The rows of a group lie close to one hidden flat surface of 14 dimensions, which passes through zero. Surfaces can cross.
In the rows, 128 means zero.
Known rows, each followed by its group:
[ 48 114 164  75 105 149  91  95 176 141 165 157 116 140 194 112 156  97
 116 142 162] | K_868
[ 87 101 113 113 123 152 106 173 128 106 138 138 153  81 116 134 132 141
  85 171 122] | K_354
[ 82  87  96  95  91 118 138 168  93  57 144 101 116 108 111 160 122 116
  95 124 110] | K_354
[113 120  93 102 132 192 122 171 173 140 146 109 128 134 110 132 124 141
 119 127 116] | K_354
[ 68  94 147  99 115 102 141 115  95 153 130 181 153 140  92 119 132 121
 120 127 169] | K_354
[ 91 153 174  94 149 115 142 136 127  97  78 122 114 168 101 141 154 171
 140 104  79] | K_131
[119 120 144 103 128 110 106 169 149  99 177 199 117 152 149 119 158 129
 181 147 142] | K_868
[208 101  70 123 153 127 129 110 149 139 113 132 139  84  98 176 115 125
 127 151 160] | K_131
[104 117 143 108 141 123 123 199 116 130  77 169 129  99 121 139 114 163
 115 161 149] | K_131
[177  90 128 106 176 139 138 110 144 128  73 136 142  79 106 106 145 160
 116 173 135] | K_826
[ 83 141 149 106 140 126 116 145 155 163 103 149 112 175 100 166 129 143
 146 116 144] | K_868
[131 156 173 119  73 108 149 106 179 212 160 176 164 157 102 133  85 154
  44 110 102] | K_354
[ 81 147 132 159 111 127 139 114 110 135 166 133 167  96 179  71 118 105
  66 148 132] | K_868
[158 121 146 154 113 118  74 182 122 116  98 135 141 117  91 107  99 141
 169 158 158] | K_826
[ 42 137 161 120 127 138 122 176 131 155 149 152 112 181 162  60 132 145
 120 110 107] | K_131
[144 183  98 122  64 150 102 145 119 111 155  91 125 138 155 175  91  80
 156  67 137] | K_826
[138 169 125 157 156 148 142  83  97 176 117 132 152 140 135 102 138 147
 145  88 106] | K_826
[152 136 138 115 143 103 114 139 159 133 125 202 143  97 146 170 131 154
 114 174 144] | K_131
[ 93 132 138 101  90 107 137 165  96 114 172 168 117 133 176 124 123 143
  88  96  69] | K_868
[ 90 141 168 151 119 124  86 190  64 151  82 141 130 125 140  88 107 134
 151 118 141] | K_354
[ 89 100 137 149 146 145 139 150 117 120 125 130 102 131  99 179 154 154
 137 163 123] | K_868
[113  95 133  79  90 116 154 172  94  62 116 123 138 118 102  79 115 125
 117 116 128] | K_868
[130 171 120 150 105 118 123 105 127 162 106 115 128 117 186 119  76 131
  79 106 124] | K_354
[ 77 127 136 122 113  77 107 137 137 107 147 182 140 147 119 143 121 117
 149 155 187] | K_131
[213 145 133 140 100 137 136 124 153  75 149  84 141 109  96 153 133  94
 149 138 124] | K_354
[156 172 120 119 126 135 115  64 101  84 126 126 196 107 117  91 145 150
 139 100  81] | K_868
[107 120 126 142 129 105 147 105 149 151 160 123 157 142 101 103 131  91
  96 139 157] | K_354
[132 116 161 189 118  94 118 112  53 108 156 170 117  94 181 120 149 120
 151 161 134] | K_354
[149 147 132 131 143 105 116 125 100 143  71 147 136 131 134 101 107 143
 166 109 156] | K_868
[171 200 170 159 106 128 178 132 124  85 126 133 122 133 163 135 127 123
 170 118 133] | K_868
[135  64 116 175 150 165 110 121 101 153 142 138 102 114 104 153 153 167
 153 167 112] | K_868
[ 91 121 162 155 119 121  93 138  67 127 103 107 169 105 102  58 126 135
 103 134 102] | K_354
[146 131 164 112 148 154 162 116 160 129 109  98 108 158 106 118 154 150
 134 115  84] | K_826
[147 121  89 110 104 132 134 176  94  72 113  92 119 106 106 176 113  87
 158 111 161] | K_868
[138 137  78 112  95  94  73 184 136  98 142 154 140  98 164 147  78 101
 125 138 176] | K_826
[133  78 136 169 139 150 153 130  87 111 171  85 110 136  95 105 176 107
 155 136  98] | K_131
[195 131 117 159 103 177 132 118 119 189 111 143 150  76 114 168  91 134
 119 141 166] | K_131
[ 99 151 115 193 136 125  70 136 118 144 120  82 129 146  97 164 115 137
 142 132 109] | K_826
[100 114 115 169 107  75  95 119  78 133 158 167 163 120 137  69  99 142
 106 136 125] | K_131
[123 113 114  92 159 113 123  80 166 129 108 130 127 140 128 129 142 105
 144 135 180] | K_131
[126 106 180 158  89 189 129 112  80 166 170 146 109 104 182  96 150 123
 130 125 102] | K_131
[ 94  92 153  66 126 136 144 133 142  68 155 130 101 143 101 176 193 128
 133 133  89] | K_131
[101 134 128 129 103 145 142 112 138 125 164 143 137 128 129 143 130 135
 114 132 125] | K_354
[121 131 193 132  87 115 127 144 128 136  94 148  78 153 144 153 106 154
 146 127 134] | K_826
[ 97 103  63 140 189 115 111 162 126  89 143  89 118 130 108 142 155 118
 130 145 111] | K_826
[123 134 120 104 108 106  95  89  93  89 142 139 161  75 181 104 136 108
  93 126 112] | K_131
[152 100 105 129  45  97 143 125 113  93 143  81 105 145 102 131  68 110
 111  94 122] | K_826
[119  73 174 117 139 111 157 106 106 108  82 164 123 103  78 157 155 148
 149 186 179] | K_826
[ 66 100 123  77 114 162  94  89 140 125 125 101 136 135 136  89 138 113
 120 111 137] | K_868
[ 91 130 142 125 132  74 133 167 153 159 127 162 145 126 110 152 104 128
  62 158 152] | K_354
[ 43 167 137 154 102 158 135 107  89 150 178 141 162 128 122 188 153 100
 117 116 135] | K_131
[151 143  84 137 158  86  93 119  69 100 107 157 149 127 114 136 133 153
 187 103 120] | K_826
[109 117 161 126  86  99 127 125 100  61 129  97 140 100 113 132 131  79
 114 147 152] | K_354
[114 142 102 102 133 151 122 101  98 154  83 131 130  99 152 171 113 161
  93  97 101] | K_826
[176 113 134 135 166 105 151 149 153 103 112 126 120 142  91 103 143 143
 157 152 131] | K_826
[106  87 112 116 136  71 135 180 106 153 126 124  97 143 125 117 103 122
  76 109 106] | K_354
[178 158 136 137 153 162 137  99 183 109 115  95  76 156 136 205 154 136
 194 129 122] | K_868
[118 144 173 165  98 140 139  48 119 122 174 123 180 104  86 173 168  93
 112 156 135] | K_131
[ 97 143 116 156 167 128 132 153 142 116 126 103  97 179 141  99 140 113
 189 131 162] | K_868
[216 123 151 153 115 128 122 102 168 110 157 133 127  96 116 182 145 112
 146 180 142] | K_826

New rows, each followed by its group:
[127 123 110 105 115 109 123 125  87 115 160 183 148 121 121 149 139 169
 114 103  68] | K_826
[117  99 108 137 162 144 144 143 163 157 161 124  75 120 185 155 147 101
 107 163 144] | K_131
[152 103 154 111 109 140 104 151 112 102 150 113 139 138  89  74 156 128
 155 111  79] | K_354
[165 102 146  98 126 179 125 107 135 167  99  83 114 156  98  78 136 130
 159  82 107] | K_354
[190 152  60 148 141 127 148 116 172 173 115  97 141 101 145 129  68 136
  60 123 123] | K_826
[209 134 150  87 114 108 110 153 154  92 112 147 109 136 163  65 115 174
 145 105  62] | K_131
[149 101 128  99  65  80 133 138  59  64 122 157 102 137 123 146 106 126
 181  93 144] | K_826
[ 77 115 124 117 120 111 157 130 142 167 161 163 105 163 142 149 122 132
  96 119 132] | K_354
[ 97 192 145 211 133 132 146 130  86 154 123 105 107 120 183 184 119 101
 122 131 142] | K_131
[165 135 177 150  53 144 179 107 124 168 105 112 114 153 109 107  72 142
 119  97 134] | K_826
[127 132  90  91 140 120 146  64 120 131  85  98 122 147 137 112 111 142
 120  69 108] | K_354
[ 90 139 165 123 131 110 141 116 123  82 146 112  62 182 166 149 174 110
 178 106 106] | K_131
[173 100  96 127 119 130 121 154  94  75 117  80  97  94 176  90 115  77
 159 121 157] | K_131
[106 136  94 120 159  79 166 208 167  94 140 151 104 152 114 187 122 118
 133 155 168] | K_826
[117 160 145 130  79 136 103  93 141 163 147 122 165 136 161  34  89 130
  88  96 106] | K_131
[170 130 176 124 117 143 140 117 138 127  72 151 148 133  88  83 116 146
 188 143 183] | K_868
[140  70 157 133 168 109 127  77 127 130 139 175 154 132  53 113 188 143
 171 176 148] | K_131
[134 172 160 142 100  87 108  74 107 109 116 154 147 108 192 108 111 117
 128 127 148] | K_354
[183  87 119 149 145 143 101 145 156 106 166 122 146  73 116 118 155  99
 128 200 150] | K_826
[121 176 146 178 124 137 126 171  86 141  95 154 159 126  85 166 114 150
 169 131 157] | K_354
[153 162 130  81  81 165 120 142 165 136 120 126 149 105 143 154  96 112
 105 108 146] | K_826
[166 121 133 161 108 148 103 139 134 151 140 132 123  84 169 124 106 104
 121 162 165] | K_826
[188 126 125  88 149 128 136 131 155  77 117  91 138 156  73  87 156 128
 175 102  95] | K_131
[109 122 153 172 141 101 186 200 128 109 147 110 104 170  98 101 132 102
 147 152 157] | K_868
[145  71 148 136 143 124 111 114 132 150 160 153 135 135  68 133 167 135
 140 153 114] | K_868
[ 91 104 137 169 137 136 138 116  64 136  84 116 115  93 157  99 120 122
 126 150 168] | K_868
[118 150 183 134  93 100 107  75 130 123 127 168 182 132 100 100 128 135
 134 144 149] | K_131
[ 44  99 136 102 153 139 145 148 104 123 106 100 112 151  97 116 155 154
 103 114  81] | K_131
[128 110 148 206 117  84 161 149  77 186 148 129 106 131 112 148 104 123
  80 137 110] | K_354
[133 115 136 109  89 135 105 126 132 135 109 163 157  99 121 130  95 105
 145 153 221] | K_131
[123 132 102 111 115 145  99 119 105 125 148 123 134 116 147 139 132 141
 107  94  69] | K_826
[176  89 113  91 123 164 137 144  97  91 117 106 117 100  89 151 149 164
 131 107  55] | K_826
[122 136 182 114  77 123  60  92 134 137  91 126 139 130 149  80  99 130
 137 121 143] | K_826
[139  96 113  67  88 160 123  99 150  79 177 129 141 116 125 110 151 116
 131 120 111] | K_354
[128 123 186  92 107 195 115 104 117 178 129 198 140 112 150 116 158 145
 158 121 141] | K_131
[127 134 134 160 108 133 155 109 115 178 127 127 129 131 117 153 100 132
  95 118 128] | K_354
[193 166 122 126  80 103 143 127 175  97 187 161 130 128 152 182 112 107
 129 133 134] | K_354
[148 137 100 128 123 185 138 184 114 112 174 112 102  99 157 198 153  92
 144 121 118] | K_826
[116 172 149 134 129 170 115 114  90 195  92 185 183  99 127 138 121 170
 129 113 133] | K_826
[130  42 110 134 128 121 106 109 137 160 182 177  87 134 177  83 136  99
 167 161 198] | K_131
[134 111 125  51 151 130 115 159 138  90  75 144 147  89 118 121 141 141
 120 141 137] | K_131
[164  53 144 168 119 112 151 117 142 141 138 110  67 130 127 112 114 157
 102 169 102] | K_131
[183 122 100 131 140 123 119 121 114  92 155 121 166 110  95 107 152 106
 156 126 119] | K_131
[152 120 128 164 143 131 125 160 127 119 138 117 138 100 106 141 135 121
 125 166 133] | K_354
[123 116 148 101 154  78 109 130 141 103 152 205 159 127 152  56 157 122
 149 160 159] | K_826
[ 92 159 177 159 113 155 121 152 115  99 153 113 191 160  37  92 161 101
 185 136 148] | K_354
[142 109 123 142 108 136 122 106  49 111 148 106 105  98 138 198 156  98
 143 102 100] | K_868
[197 118 107 109 145 115  80  92 167 105 162 182 174  92 134 101 154 143
 147 165 127] | K_868
[ 89 146  91 142 188 166 111 164 146 137 110 110 119 138 140 121 137 174
 127 136  91] | K_354
[118 159 144 185  65 168 171 115 131 121 182  86  97 139 156 181 113  88
 131 130 142] | K_354
[134  97 107 147 147 175 144 160  65 135 116 147 142  68 109 154 147 124
 149 157 165] | K_826
